The rows come from 6 hidden closed curves, with some noise, and rows from the same curve form a group. Each curve winds through 8 dimensions. The rows are also pushed far along 4 directions, which tell nothing about the answers.
(in the rows, 128 means zero)
Known rows, each followed by its group:
[130 181 168 113  68 152  94 114 128  98 145 105 169 160 134 146 121 126] -> (2)
[139 104  88 103 113  86 113 112 113  98 137  99  90 156 214 135 105 153] -> (2)
[117 154 131 163 129 162 115 115 151 159 162 129 158 107  93 113 173  57] -> (1)
[112 134 106 141  86 120  99 127 127 114 157 107  99 131 158 149 135 112] -> (2)
[153 142 132  95 151 144 168 147 119 134 115 145 112 148 125 162 110 190] -> (5)
[142 184 140 169 112 158 115 126 130 126 145  99 175 160 145 158 132 132] -> (1)
[134  56 105  31 112  33 161  97 122 171 178 151  56  75 150  85 160  64] -> (2)
[114 101  98 128 117  94  81 124 104 130 126  71 114 135 165 107 104  86] -> (1)
[157 143 160  62 105 104 100  95 100 101 159 125 172 150 138 134 147 119] -> (5)
[188 112 149  31  82  74 136 102 122  75 161 152 118 173 165 146 148 108] -> (4)
[114 147 147 157 134 120 100 138  77  85  95  96 108 143 153 126  73 169] -> (0)
[136  76  70 208 114 106  47 124  99  64 153  92 100 137 160 127 102 115] -> (5)
[128 172 130 201 141 151  94 142 126  88 109 117 109 145 141 158 125 137] -> (1)
[101  69  89 195  95  94  54 115 123 116 154 104 135 102 108  63 146  28] -> (3)
[114 138 130 160 141 145 102 143  90 102 112 132 100 109 107 134 106 153] -> (4)
[129 131 127 144 100  63  84 112 104  94 134  69  89 157 170 124  93 121] -> (5)
[140 157 144 117  93 136 120 131 135  84  91 102 163 201 146 151 107 143] -> (2)
[120  96  85 154  90 100 106 109 132 145 149  98 159 131 138 111 145  79] -> (5)
[127 140 135 109 143 143 181 115 147 162 108 126 146 142  90 131 131 115] -> (1)
[100  74 104  95 186  74 142 149  99 145  90 133  49  84 158 114 102 167] -> (5)
[115 145 139 163 133 113 138 121 133 148 128 104 111 125 101 119 115 120] -> (5)
[148 114 118  44 105  92 157  98 148 140 151 140 128 153 140 128 163 112] -> (5)
[119 137 121 134 146 117 191 144 127 160 100 129  98 122 157 152 116 172] -> (2)
[124 131 114 142 115 105 136 115 139 134 105 108 125 146 132 132 123 127] -> (0)
[136 128 128 130 139 128 103 120 102 128 176 130 129 110 123 119 158  79] -> (2)
[118 117 153 117 123 108 130 159  98  93 110 101 116 160 170 141  73 186] -> (0)
[137  81 103 128 127 109 106 163 128  90  83 137  82 136 149 123  86 161] -> (4)
[125  89 125 112 142 111 127 119 141 144 188 146 127  99 115 107 157 110] -> (0)
[114 128 130 138 129 135  95 133 140 111 103 101 161 153 145 117 119 122] -> (4)
[146  96 105 109  96  95  90  86  82 136 197 101 126 111 137  91 133  50] -> (0)
[166 104 108 156 104  89  87 147 104 108 135 101 101 139 145 143  94 133] -> (1)
[ 81 102  94 114 160 132 165 123 152 199 122 131 113  86 122  89 154  97] -> (0)
[157 144 146 151  75 142 102  87 128  93 171 130 218 153  98 140 168  77] -> (5)
[131  91 114 153 150 151 148 159 158 132  93 169 113 111  79 120 120 146] -> (4)
[133 106  92 169 106 137 112 122 146  94 116 119 131 161 121 127 121 110] -> (1)
[ 85  63  65 176 121 125  51 156 120 142 126  83 119 102 148  82 107  81] -> (0)
[128  90 129 101 148  96 145 107 130 182 157 138 125  77  89  84 145  83] -> (4)
[135 122 130 166 120  89  97  92 132 108 154 130 130 117  94 113 148 102] -> (5)
[138 113 129 179 134 125 125 130 109 124 142 136 137 115  77 116 132 103] -> (3)
[123 105 153 107 133 109 131 117 152 148 184 141 153 105  93 107 160 107] -> (0)
[123 130 159  91 131  94 140  98 121  98 134 135 147 145 135 126 149 124] -> (3)
[105 139 138 142 158 116 166 128 139 173 114 121 100 109  96 115 121 132] -> (5)
[125 128 116 125 169 118 146 128 129 144 136 148  73 102 134 128 151 108] -> (1)
[143 145 183  69 179 131 184 173 115 149  87 156 127 120 169 152 110 188] -> (4)
[109 159 141 132 120 140 142 129 151 136 109 118 152 148 139 136 137 135] -> (0)
[156 144 142 139  82 107  73 126  96  54 143 126 110 148 169 142 120 125] -> (0)
[111 115  94 236 107  88  23 114 122  75 120  56 142 150 164 110  87 150] -> (1)
[137 115 132 114 126 135 138 116 119 119 140 148 164 122 119 138 150 115] -> (5)
[125  35  58 100 124  97 112 128 114 150 157 109  96 113 153  92 119  83] -> (3)
[142  79 105 138 127 126 127 139 151 121 121 160 112 114  94 109 130 115] -> (4)
[ 92 153 132 132 183 130 165 124 137 147  82 131 101 117 115 135 122 185] -> (4)
[117 213 156 135 158 177 160 119 138 119  84 125 154 169 137 164 125 192] -> (0)
[130 138 122 196 111  89  87 105 123  60 114 107 110 153 159 136 114 150] -> (1)
[135  93 109  55 142  85 130 129  90 143 175 130  77 113 160 130 160  73] -> (2)
[122 123 126 133 140  81 136  98 129 120 126 123 108 124 145 119 128 146] -> (1)
[139  95 105  90 151 149 199 116 158 184 156 172 115 102  75 121 157 115] -> (2)
[196 171 184 116  86 134 171  61 154 129 188 171 218 150  81 118 188  77] -> (2)
[164  79 106  10  82  64 118  92 122 117 188 139 105 144 167 108 162  75] -> (5)
[121 186 176 136 155 162 203 122 160 138 107 182 140 119  97 150 163 159] -> (1)
[107 140 135 110 150  92 144 118 130 100 100 118 110 153 182 144 129 173] -> (3)
[116 128 155   4 195  96 220 161 109 216  81 144  55  80 162 141  91 205] -> (3)
[134 118 119 113 152 149 162 134 137 140 112 143 114 126 104 137 105 176] -> (2)
[142 128 128 130 140 162 140 132 151 140 112 148 131 123 100 123 106 166] -> (4)
[159 145 134 155 131 153 124 148 104  95 119 129 134 161 116 155 103 155] -> (3)
[129 174 143 153  92 152 149 118 138 131 120 133 144 136 111 145 128 139] -> (4)
[135 162 137 122 135 131 101  97 136 133 164 116 145 136 122 113 155 105] -> (3)
[137 115 111  86 103 115 113 140 127 107 101  98 119 177 174 140  94 147] -> (3)
[121  57  49 162 135 111 102 158 113 114 123 114  56 118 156 129 100 134] -> (2)
[146 209 190 134 102 170 130 148 108  84 110 118 179 179 174 193 105 189] -> (3)
[157 121 138 106  69 100 111  78 161  99 164 143 164 158 109  99 173  57] -> (2)
[129 136 128 118 131 116  66 129  91  66  90 118  87 142 159 122  97 148] -> (0)
[146 159 165 184  95 157  93 111 154 123 164 142 188 106  69 130 143 112] -> (3)
[ 99 125 122 176 175 148 141 159 156 170  69 130 132 100  67 124 112 162] -> (0)
[115 156 151 214 119 146  87 124 106  89 116  99 155 142  94 116  93 141] -> (0)
[132 148 142 153  94 107 117 110 142 137 129 102 159 146 102 117 133  90] -> (3)
[121 148 124 126 140 143 175 137 123 123  95 119 138 170 141 173 126 161] -> (4)
[108  78  92 115 158 107 107 158  98 118  85 106  52 112 167 122  55 199] -> (2)
[155 176 178  55 127 154 164 164 104 107  97 156 124 162 156 178 110 193] -> (5)
[ 98 158 160 202 153 173 140 112 170 123 114 155 198 123  34 113 169 116] -> (3)
[150 126 143 119 129 141 143 150 145  97  90 159 124 151 111 147 113 167] -> (4)
[132 130 128 209  87 115 101 117 148  89 143 127 152 126 131 145 134 132] -> (3)
[125 169 140 137 123 108 129  80 141 102 133 118 140 160 124 142 153 135] -> (4)
[145 149 154 150  86 151 138  94 146  92 158 157 179 144 116 129 158 114] -> (1)
[150 134 126  61  98 105 112 123 140 101 130 113 128 181 186 144 127 136] -> (1)

New rows, each followed by its group:
[144 104 111 135 115 123 110 125  99  97 151 117 119 139 151 139 115 115] -> (5)
[129  96 117 113 124 121 110 155 108 101  84 125 106 138 188 108  83 155] -> (2)
[113 125 118 133 134 152 119 148 122 135 156 147 102  99 118 135 147 106] -> (2)
[105 133 140  73 187 150 167 134 157 182 111 150 130 103 114 111 141 164] -> (1)
[118  68  85 127 116 103 114 138  95 139 151  99  97 110 166 112 109  85] -> (5)
[118 130 127 141 130 147 155 147 113 144 119 115 133 128 134 142 110 130] -> (5)
[128  80 106 100 146  87 138 112 110 116 143 147  94 103 156 126 147 121] -> (5)
[128 167 165  83 193 130 170 125 129 141 101 148 107 125 123 146 127 185] -> (1)
[156 175 164 176  89 143 116 120 118 115 157 108 162 151  93 144 119 108] -> (5)
[171 124 123  69  93  96 149 108 143 157 182 131 131 140 150 139 161  96] -> (1)
[126 149 127 123 166 120 136 145 111 114 107 131  67 130 173 155 125 148] -> (1)
[107 102  99 125 164 133 176 152 131 156  69 120  92 130 125 130  98 149] -> (1)
[150 155 156 151 133 139 180 129 141 132 100 158 149 136 110 139 127 159] -> (2)
[130 151 135 159 176 150 162 113 154 154 139 164 115  99  70 130 168 111] -> (1)
[127 162 145  82 148 161 171 153 164 144  87 144 137 159 137 155 128 182] -> (1)
[118  86 105 138 163 123 150 144 108 136 115 128 114 116 127 129 108 153] -> (3)
[143 135 145  99 115 127 131 157 100 125 129 141 106 124 150 142 117 140] -> (5)
[147 149 137 146 107 148  69 106 126  76 132 145 138 137  96 114 141  98] -> (0)
[148 181 146  77 123 124 127  86 114  90 148 119 136 177 179 154 142 147] -> (0)
[121 111 111 201 120 107  60 149 136 107 107  91 137 133 115 130  99 140] -> (0)
[ 97 109 116 108 138 156 136 150 143 180 124 125 145 103 117 103 139 100] -> (0)
[160 107  87 120  93  67  89  95 112 110 171  91 118 159 168 130 131 118] -> (5)
[144 141 144 147  97 158 101 171 116  70  95 108 154 186 142 165  76 176] -> (0)
[126 152 167 161 103 114  88 141  90  56 108  78 144 183 161 146  65 181] -> (0)
[ 96 101 123 124 151 147 177 165 156 186 120 171 110  73 101 111 154 117] -> (0)
[148 171 157 112 137 149 148 127 121 122 153 142 146 153 101 171 165 110] -> (2)
[137 128 129 133 146 154 145 175  99 137 110 133 100 124 121 148  86 168] -> (5)
[142  95 112 142  97 152 104 146 136 109 138 131 149 141  99 123 117 109] -> (0)
[123 105  83 172 166 148 144 162 127 179 135 131  87  86 124 131 130 118] -> (1)
[147 149 166 148 123 132 149 113 121 124 145 148 167 133  67 130 151 104] -> (3)
[164  93 108 123  76  54  68 138  85  79 158  99  87 142 208 150 106 122] -> (0)
[115  81 133 115 110  96 128 115 121 139 174 116 135 112 113  86 124  91] -> (0)
[125  98  92  74 177 111 195 140 128 197 121 143  81 104 135 128 129 168] -> (5)
[133 126 123  86  98 115 179  85 157 188 168 136 181 126 102 116 187  72] -> (5)
[ 95 129 145 106 145 139 160 144 130 157 105 142 135 113 116 108 145 108] -> (3)
[104  59  61  83 184 104 120 143  86 186 142 118  50  59 179  95 120 113] -> (0)
[135 166 169  87  98 156 118 154 134 100 110 124 170 174 151 158 123 147] -> (0)
[140 129  99 134 133 136  94 133 110  86  74 124  95 152 131 133  95 153] -> (0)
[124  89 105 164 128 115 143 151 148 173 140 142 120  86  97 122 142 108] -> (0)
[134 166 171  86  99 159 123 150 139 105 114 129 172 171 145 158 129 143] -> (0)
[115 139 127 193 128 144 146 126 177 124 116 155 145 123  96 136 154 141] -> (3)
[128 174 150 120 129 146 145 147 138  98  69 114 147 195 130 172 117 165] -> (2)
[ 84  69  84 232 171 125  61 194 120 101  98 101  86 102 144 117  73 188] -> (0)
[122 173 158 140  99 147 140 116 165 128 130 127 182 153 114 138 159 113] -> (0)
[105 113 111 197 133 141 112 175 108 118 100 113 112 102 167 149  85 178] -> (3)
[128 109 127  80 129 131 142  99 126 198 180 146 183  86  84  95 181  72] -> (5)
[166 208 182 152 136 176 123 139 131  99 131 140 178 162 112 196 130 192] -> (0)
[119 159 137  99 181 128 121 161  93 137  89  99  82 130 184 146  80 202] -> (3)
[111 167 138 103 141 148 171  98 155 166 131 136 154 131 115 121 166 115] -> (0)
[156 181 184  88 110 103 174 104 122 136 155 147 132 132 125 153 155 128] -> (5)
[171 150 146  77 120 106 135 128  73 112 146 132  98 136 178 163 114 152] -> (0)
[115 115 134 150 136 130 177 138 147 158 130 158 127  86 122 141 139 148] -> (3)
[100  90 100 163 138  90 138 101 147 134 143 129 125 105 129 109 153 111] -> (3)
[143 122 125  53 154 132 165 174 100 119  83 139  72 158 183 161  89 192] -> (3)
[146 157 143 128 127 115  98  84 114 109 167 105 164 148 153 118 146 106] -> (2)
[129 112  96 125  94  91 119 109 139 129 131 101 141 155 153 127 139 112] -> (5)
[117 103  99 164 129 131 135 135 121 142 133 107 139 124 147 136 115 135] -> (3)
[113  79  49 182 137 121 106 102 131 135 123 117  89 111 109  86 127  92] -> (0)
[ 97  85 114 114 192 153 204 189 128 168  84 157  78 100 119 132  90 203] -> (0)
[162 143 159 131 114 123 112 137 107 118 136 125 145 131 112 140 106 147] -> (1)
[146 139 128 190  73 130 103 101 127 122 179 128 154 112  89 120 152  72] -> (4)
[128  94 116 126 147 107 139 135 100 113 120 122 116 132 145 137 107 153] -> (3)
[133 140 158 107 131 139 131 134 129 151 145 145 137  91 121 132 127 141] -> (3)
[118 106 102 171 163 170 151 156 129 146 102 131 138 124  93 133 105 158] -> (3)
[129 117 145 103 118  78 116  98 108  80 137 119 137 152 153 126 137 123] -> (3)
[109 121 130 183 129 132 103 110 110 129 145 119 134 102  83  85 121  98] -> (0)
[107  90  98 194  91 112  73 146 145 111 139 114 126 113 134 104 133  87] -> (0)
[108 148 146 143 158 129 182 138 134 184 113 125 105 103  92 124 118 137] -> (5)
[ 94  83 134 120 183 134 172 150 162 198 152 163 127  64  72  96 151 131] -> (0)
[146 135 128  70 164 127 141 134  99 151 146 139 103 109 162 149 132 152] -> (0)
[181 117 149  26  66  45 136 104 108 116 188 126 114 149 194 153 150  97] -> (0)
[164 142 178  16  81  77 154 105 136 110 146 150 121 139 173 155 135 147] -> (3)
[117 135 149  44 159  95 184 105 137 183 132 128 129 116 160 119 139 163] -> (1)
[146 157 151  92  81 129 124  85 105 107 188 145 141 133 104 133 174  74] -> (4)
[126 129 122 170 104 116 123 111 164 104 137 141 134 137 125 132 155 122] -> (3)
[133 180 140 176 118 153 122  85 149 153 188 123 196 126  93 127 183  95] -> (5)
[148 207 187 180 138 164 175 118 149 162 122 142 187 135  32 147 144 137] -> (3)
[122  61 103  88 121 126 138 161 121 153 135 129 111 113 131 109 110 110] -> (0)
[127 113 113 120 139 131 136 117  92 166 153 121 118  93 116 104 124  98] -> (0)
[140 210 192  93 120 159 168 112 131 129 152 157 173 142 134 163 176 135] -> (5)
[118 103 103 172 112 137  99 136 110 120 123 113 164 123 127 128 126 110] -> (5)
[125 131 118  83 188 150 201 144 135 196 123 163  87 101 116 125 147 142] -> (3)
[125 152 142 121 132 104 106  89 123 105 132 117 121 134 121 123 128 143] -> (4)
[132 169 150 179 147 135  73 118 133  79 110 105 148 158 117 138 110 170] -> (1)
[124 117 122 161  92 151  65 156 140  92 123 119 154 145 127 125 121 108] -> (0)
[115  86 106  95 169 121 187 162 144 201  90 143  85  92  93 115 119 127] -> (1)
[143 157 148 111 142 122 117 115 121 157 152 116 128 113 118 125 126 132] -> (3)
[110 128 121 168 133 159 139 152 122 142  96 124 171 125 119 143 122 146] -> (5)
[116 147 149 141 168 106 160 141 119 132  88 136  93 115 126 147 112 185] -> (5)
[136 124 112 150 128 112 169 112 137 159 138 130 127 120 139 127 139 125] -> (2)
[109 142 139 152 152 159  90 170 109 123 102 115 119 107 150 134  90 172] -> (3)
[120 109 109 136 134 103 157 129 113 100  91 118  94 145 176 141  93 175] -> (1)
[142 142 121 119 124 128 140 105 152 134 155 145 127 140 119 123 167 103] -> (3)
